The first 6 rows are patterns. Each new row is the sum of 2 different patterns, raised or lowered, with some noise. Before adding, each is slid sideways (what falls off one end comes back at the other) and multiplied by a number that may be negative. Names go in the order of the patterns.
In the rows, 128 means zero.
Some rows, each with the names of its patterns after it:
[133 113 111 136 144 125 112 141 128 113 146 110 143 109 146  96 121 175
 107 124 101 131 152 137 129 129 119  87 132 134 116 141 109 100 121 149
 132]  K_855
[188 111 144  92 108 126 107 151 113  84 126 132  80 108 137 142 160 121
 120 126 116 129 118 124 122 124 129 107 118 105 119 139 143 128 134 160
 107]  K_908
[145 112 154 147 107 110 132 147 167 137 101 120 107  86 121 136 115 124
 112 163 147 158 136 145 136 132 110 115 120 100 134 150 149  92 192  93
 116]  K_736
[146 145 170 137 139 127 107 106 127 140 119 159 130 132 140 106 101 115
 130 131  97 134 143  88 158 139 149 129 112 121  89 123 142 150 124 132
 162]  K_843
[126  92 127 143 138 129 114 121 133 132 113 125 117 116 129 100 106 101
 123 149 132 154 144 155 100 141 128 117 112 145 123 146 146 152 143 144
 116]  K_772
[114 120 140 113 108 152 106 108  90 145 105 120 103 133 122  99  73  77
 132 127 107 119  98 155  84 165 110 144 146 111 131 143 168  73 150 173
 131]  K_393

New rows, each followed by the names of its patterns:
[125 121  91 116 122  92 140 116 126 108  99 108  66  90 106 133 124 122
 157 138 146 128 128 123 108  85 109 110 137 116 154 128 129 120  98  71
 105]  K_843 K_772
[127 125 125  86  71  94 136 145 139 172 142 147 111 138 140  88  95 122
 113 127 138 144 151 144 116 140  86 113 122 153  80 133 124 117 138  89
 105]  K_736 K_772
[134  55  58 102  81 109 115  80  84  96 105 118  98  86  92  95  70  77
  81  86  82  55 139  60 125  88 130 110  95  95  60  98 105  95 106 142
  85]  K_908 K_736
[128 118 107 140  93 112 101 131 131 113 134 103 151 169 131 143 155 121
 103 141  57 160 139 115 150 108 122 143 141 124 109 115 128 160 137 132
 140]  K_908 K_736
[141  97 135 138 143 142 112 135 122 176 153 147 150 126 157 111 172 112
 168 179 155 128 206 148  97 178 174 175 152 124 146 140 150 195 137 111
 111]  K_736 K_393
[117  82  89 102 137 127  98 144 124  67 122 158  74 148 116  97 101  93
 110 156 133 115 122 101 117 177 129 146 152 109  91 129 130 118 107 101
  93]  K_736 K_843
[138 134 136 117  97 142 165 123 158 168 186 142 154 144 136 127 167 139
 160 159 168 164 147 128 132 107 155 171 153 158 156 129 192 142 150 119
 126]  K_908 K_772
[130 140 149  54  98 152  95 109 100 145  39  86  42  71 110  86  79  46
 139  68  42  83  98 107  84 122 111  47  89 107 113  36 122  31 128  62
 123]  K_908 K_393
[111 125  93  92 126 150  79 163 185 128 100 126 107 104 102 133 126 129
 101 133  99 140  95 113 150  72  71  59 120 137 110 151 100 136  65 161
 101]  K_843 K_393
[ 77 141 132 152 143 137 127 125 143 112 163 128 121 158 146 156 152 136
 144 127 119 173 124 119 107 132 157 133 162 149 109 128 121 142 100 139
 130]  K_855 K_843
[154 190 127 195  93 195 147 103 172 184 142 133 176 189 163 181 151 184
 125 138 159 178 143 160 166 235 218 177 159 188 168 179 119 183 115 146
 147]  K_736 K_393
[174 198 144 146 149 128 171 178 135 173 160 170 189 146 118 142 147 136
 126 164 160 119 174 184 189 176 149 157 130 151 154 164 152 146 189 181
 189]  K_736 K_843
[122 116 101 116 118 111  89 107 106 112  85  70  74  76  79 103 112 114
 114 135 101 142  75 104 100  44 126  93 107 104  51  86 118  78  81  98
  86]  K_908 K_736
[ 90 140  70 116  98  88 103 107 109 124  97  51  98  88  59 104  89  71
  91 106 126 111 114  92 121 114 105  75  98  92  66 112 105 123  61 157
  53]  K_855 K_736
[128 138 103 161  95 114 138 129 115 108 120 156 134 111  99  92 107 130
 122 124 121 140  81 149 140 145 147 111 119 142 167  95 134 172 134 112
 133]  K_855 K_393
[101  96 115  65  84 103  98  88  86 109  94 104 120  84  92  73  72  86
 105  96  91 141  77 146  87  95  53  70  96  77  88  89  72  64 113  66
  90]  K_908 K_843
[ 91 162 105 119 159 148 188 159 110 132 117 160 179 141 142 160 133  98
 132 176 127 126 161 148 147 148 147 177 151 180 129 118 110 115 141 127
 147]  K_736 K_843
[113 117  93 143  80 101 119 114  98  90 105 135 123 104  81  77  89 117
 110 104 103 123  67 137 119 131 125  98 109 133 158  77 123 155 120  98
 123]  K_855 K_393
[139 123 151  84 178 131 184 185 146 162 117 134 163 140 143 169 183 132
 129 119 126 121 130 151 140 131 143 155 112 160 162 166 155 131 125  98
 132]  K_908 K_843
[ 81 142  86  87  73 142  60 113  64  55 127  96  82 114  96 130  58 122
  90 146 135 111 143 132 145  67 133 168  93  85  85 113  85  84 129 101
 103]  K_736 K_393
[143 104 122 120 145 102 143 117 128 147  93 105  77 164 109 114 173  92
 160  76 174 148 161 151 122 129 117 175  96 143 187 117 100 121 168 126
 124]  K_855 K_393
[142 110 132 119 136 169 141 164 171 151 134 146 162 162 136 133 112 123
 130 133 108 174  97 162 148 167 139 130 185  77 178 190 130 143 162 147
 149]  K_908 K_736
[156 166 195 179 185 166 165 166 180 143 153 187 176 154 174 150 184 158
 183 140 153 199 156 154 136 155 185 190 171 185 171 152 157 184 163 175
 144]  K_855 K_772
[139 168 158 136 169 126 158 149 183 131 155 214 131 185 123 172 154 151
 155 142 166 116 133 161 147 136 127 144 162 189 160 157 148 141 168 163
 151]  K_855 K_908
[100  93 153 121 133 111 138 129 116 123 142 142 125 109 135 126 113 156
 146 143  95 154  79 113 142 107 165 139 108 121 109 119 145 126 105  98
 113]  K_736 K_843
[177 156 148 169 171 149 113 137 162 178 135 169 148 171 140 151 163 180
 191 148 164 167 137 156 127 170  92 170  82 147 141 173 148 117 198 107
 126]  K_908 K_393
[113  91 101 106 100 115 143 119 130 105 107 126 131 135 112 147 128 101
 120  98 131  75 152  42 124 140 130 129  98 139 120 137 152 121 106 124
 140]  K_855 K_908
[139 143  82 136 148 130 134 177 136 138 151 153 158 115 107 108  99 118
 136 136 148 127 137 157 131 102 110 149  74 157 122 102 120 116 132 153
 164]  K_736 K_772
[129 125 102 149 113 135 132  59 127  96 131 102 105 109 152 120 109 147
 114 123 133 105 133 162 127 109 128 107 154 154 137 106 110 128  80 105
 106]  K_855 K_772
[118 144 109 150 150 159 113 145 137 149 113 143 152 191 172 113 115 147
 131 127 112 126 101 124 129 117 138 134  95  94 197 103  79 149 142 120
 105]  K_908 K_393
[ 82 103  81 101  80 113  88  73 111  35  83  58 113  80  91 116  85  69
 174  59  75 148  90 102  86  40  74  96 101 129  90  70  86  72  55  72
 105]  K_908 K_736
[175 104 131 163 125 182 158 129 139 131 137 164 146 130 117 130 121 111
 170 144 157 135 160 151 138 146 167 165 147 131 155 150 132 172 167 168
 119]  K_736 K_843
[183 177 191 145 200 111 162  97 136 178 155 143 110 186 139 120 134 157
 145 129 162 141 116 140 157 196 141 191 166 196 117 166 170 179 166 163
 145]  K_772 K_393
[127 143 131 107 133 120 111 134 126 156 162 162 137 108 137  98 117 108
 139 140 147 144 146 116 155 114 111 141 101 112 124 134 165 138 140 131
 120]  K_843 K_772
[161 184 162 155 136 166 133 184 128 139 130 161 149 129 139 134 137 117
 183 152 116 136 157 141 149 171 163 112 156 149 174 142 151 138 160 148
 143]  K_855 K_393
[119 123 180  69 126 185 109 122  93 153  82  99 194  79  96  63 141 122
 123  98 130 103  55  70  71 116 139  80  83  85 170  88 165  90 121 150
 121]  K_855 K_393
[120 101 108 118 121 114 137 105 113 109  77  91  84 107 116 144 109 120
 143  76 145  90 124  82  76 111 103 108 110  79 117 114  56  91  91 113
 147]  K_908 K_843
[130 124 121 106  96  99 110  95  88 140  43 138 105 154 123 106 127  74
 123 155 127 108 148 150 118 110 112 123 120 114 113 100 121 117 116 129
 109]  K_908 K_843
[108 126 108 131 140  98 101 124 135 155 114  90  98  99  96 127 125 117
 146  95 194 116 159  96 120 128 106 123 102  76  99 128 106 122 102 180
 117]  K_908 K_736
[187 127 123 156 143 133 102 103  94 103 101 108 138 147 165 138 142 113
 110 120 161  74 159 158 118 152 114 114 173 170 144 116  84 123 131 127
 128]  K_736 K_772
[196 136 189 121 116 133 131 172 146 113 139 158 118 144 166 154 193 162
 167 152 117 142 113 130 115 168 137 129 150 142 122 154 137 129 131 148
 122]  K_908 K_772
[176 164 135 121 111 160 151 148 159 138 168 161 165 149 126 151 129 148
 133 149 114 137 148 123 146  92 146 110 157 148 131 167 122 180 184 132
 130]  K_908 K_772
[135 150 139 170 163  83 153 136 142 115 129 126 140 144 155 176 143 119
 140 101 145 165 146 117 120 126 152 148 115 121 132 139 124 115 131 107
 145]  K_855 K_772
[107 124 133 125 110  97 144 112 197  98 137 116 116 134 134 153 112  78
 101 108  77 115 122 158 150 114 126  98  84 105 112 122  89 125 134  67
 133]  K_908 K_843
[121 145 139 149 132 102 116 101 112 122 163 121 134 164 126 167 120 131
  91 102 116 104 155 121 126 129 119  90 112 149 143 149 124 136 125 130
 140]  K_908 K_772
[171 118 110 113 120  91  95 128  68 109  42 137  87 124 104 123 125  74
  64  94 121 112 120 119  82 134  50 156  98 138 137  94 121 134 156  61
 137]  K_908 K_393
[107  88 146 137 119 134 132 180 136 195 119 158 168 145 158 166 188 114
 178 201 163 137 159 178 160 137 159 130 120 102 147 150 136 125 168 160
 111]  K_772 K_393
[ 83  90 101  86 121 127 150 115 117  97 110 112  93  81  94 125 103 134
 114 104 134 110 104  98  83  99  57  91  90 102 109 108 129 119  73 105
  64]  K_843 K_772
[119 117  96 129 147 140 147 106  92 102 112  99 125 153 106 131 125 115
 131  63  69  75 107 105  75 109 136  85 144 140 128  94  78 129  25 133
 135]  K_736 K_843
[101  86 165  47 124 133 120 125 105  90  58 106 133 154 112  96 135 113
  92 140 126 108 103  77 109 118 143 105 151 118 113 106  79  79  75 115
 126]  K_736 K_843
[113 169 141 173 172 137 154 123 162 201 163 173 199 192 130 155 141 154
 150 173 163 172 175 182 175 172 153 169 138 174 182 161 149 147 151 139
 175]  K_908 K_772
[145 100 147 145 127 169 150 138 135 153 166 142 126 162 122 144 122 134
 161 147 161 157 122 134 132 149 101 132 162 100 137 120 147 174 166 145
 143]  K_855 K_843
[134 108 169 123 106  96 123 151 155 152 115 113 100  95 114 109 103 110
  93 148 128 145 148 154 127 121 119  98 117 101 127 151 160 104 171  96
 134]  K_736 K_843
[125 117 142 149 171 160 160 147 173 116 123 129 112 138 130 134 137 135
 167 145 111 116 126 120 113  92 100  75 121 144 136 172 165 160  95 154
 114]  K_843 K_772
[126  75  81  68  72  94  97 123 100 132  67 109  96  66  57  97  89 109
  81 119 119  76 102 103  77  91  92  93  61  72  96 116  93  82 115 100
  96]  K_843 K_772
[117  99 107 149  88  87 135 101 116  82  61 108 116 116 140 100 125  73
 134  65 127 140  93 117 122 185  81 155 160 132 114 116 115  98  92 117
 105]  K_736 K_393
[143  95 108 120  90 150  39 158  65 150 117  99 138  89 108 116 149  89
 118 126 112 106  76 126 129 100 141 120 142 100 130 120 126 126 122 150
 155]  K_908 K_393
[161 180 130 113 126 113 117 107 145 118 130 102 140 109 139 105 125 146
  89  81  78 133 136 113 142 107 141  81 157 113 123 136 107 108 134 149
  88]  K_843 K_393
[115 158 128  76 142 108 131 166 122 140  84 149 169 172 116 150 126 114
 127 141 145 187 151 101 128 171 141 162  93 152 110 158 117  99 155 126
 102]  K_855 K_393
[113 115  90 149 106 119 105 132 126  96  75  75 130 141 120 126 106 178
  78 201 103 160 123 105 134 129 179  73 126 164 138  94 116 149 130 137
 145]  K_908 K_393
[115 128 141 126 128 136  91 123 115  91 107  96 101 100 149 115 117 106
  82  97 117 112 104 100 113 109  91 118 131 114 123  78 105 119  89 115
 112]  K_855 K_843
[135 158 193  96 122 153 116  77 119 143 107 114 131 140 125 129 148 126
 131 114 112 112 102  62  97 157 141  80 183  74 139 110 141 138 158 117
  99]  K_736 K_393
[129 162 190 191 135 147 142 132 129 104 177 104 144  99 109 146 130 106
  91 172 104  92 106 126 112 114 156 152 125 158 165 142 121 147 130 140
 132]  K_772 K_393
[104 131 106 107 101 118 126 117 120 104  98 114 111 105 112 122  97 113
  96 113  93 140 126  81 130 133 117 141  88 114  93 106 118 131 124  92
  96]  K_855 K_908
[127 142 152 130 113 107  82  73 106 113 139 135 106 102 104 136  88  96
 137  70  99  64  92 100 110 165 121 118 106 132  80  88  95  83  54 113
  91]  K_843 K_772
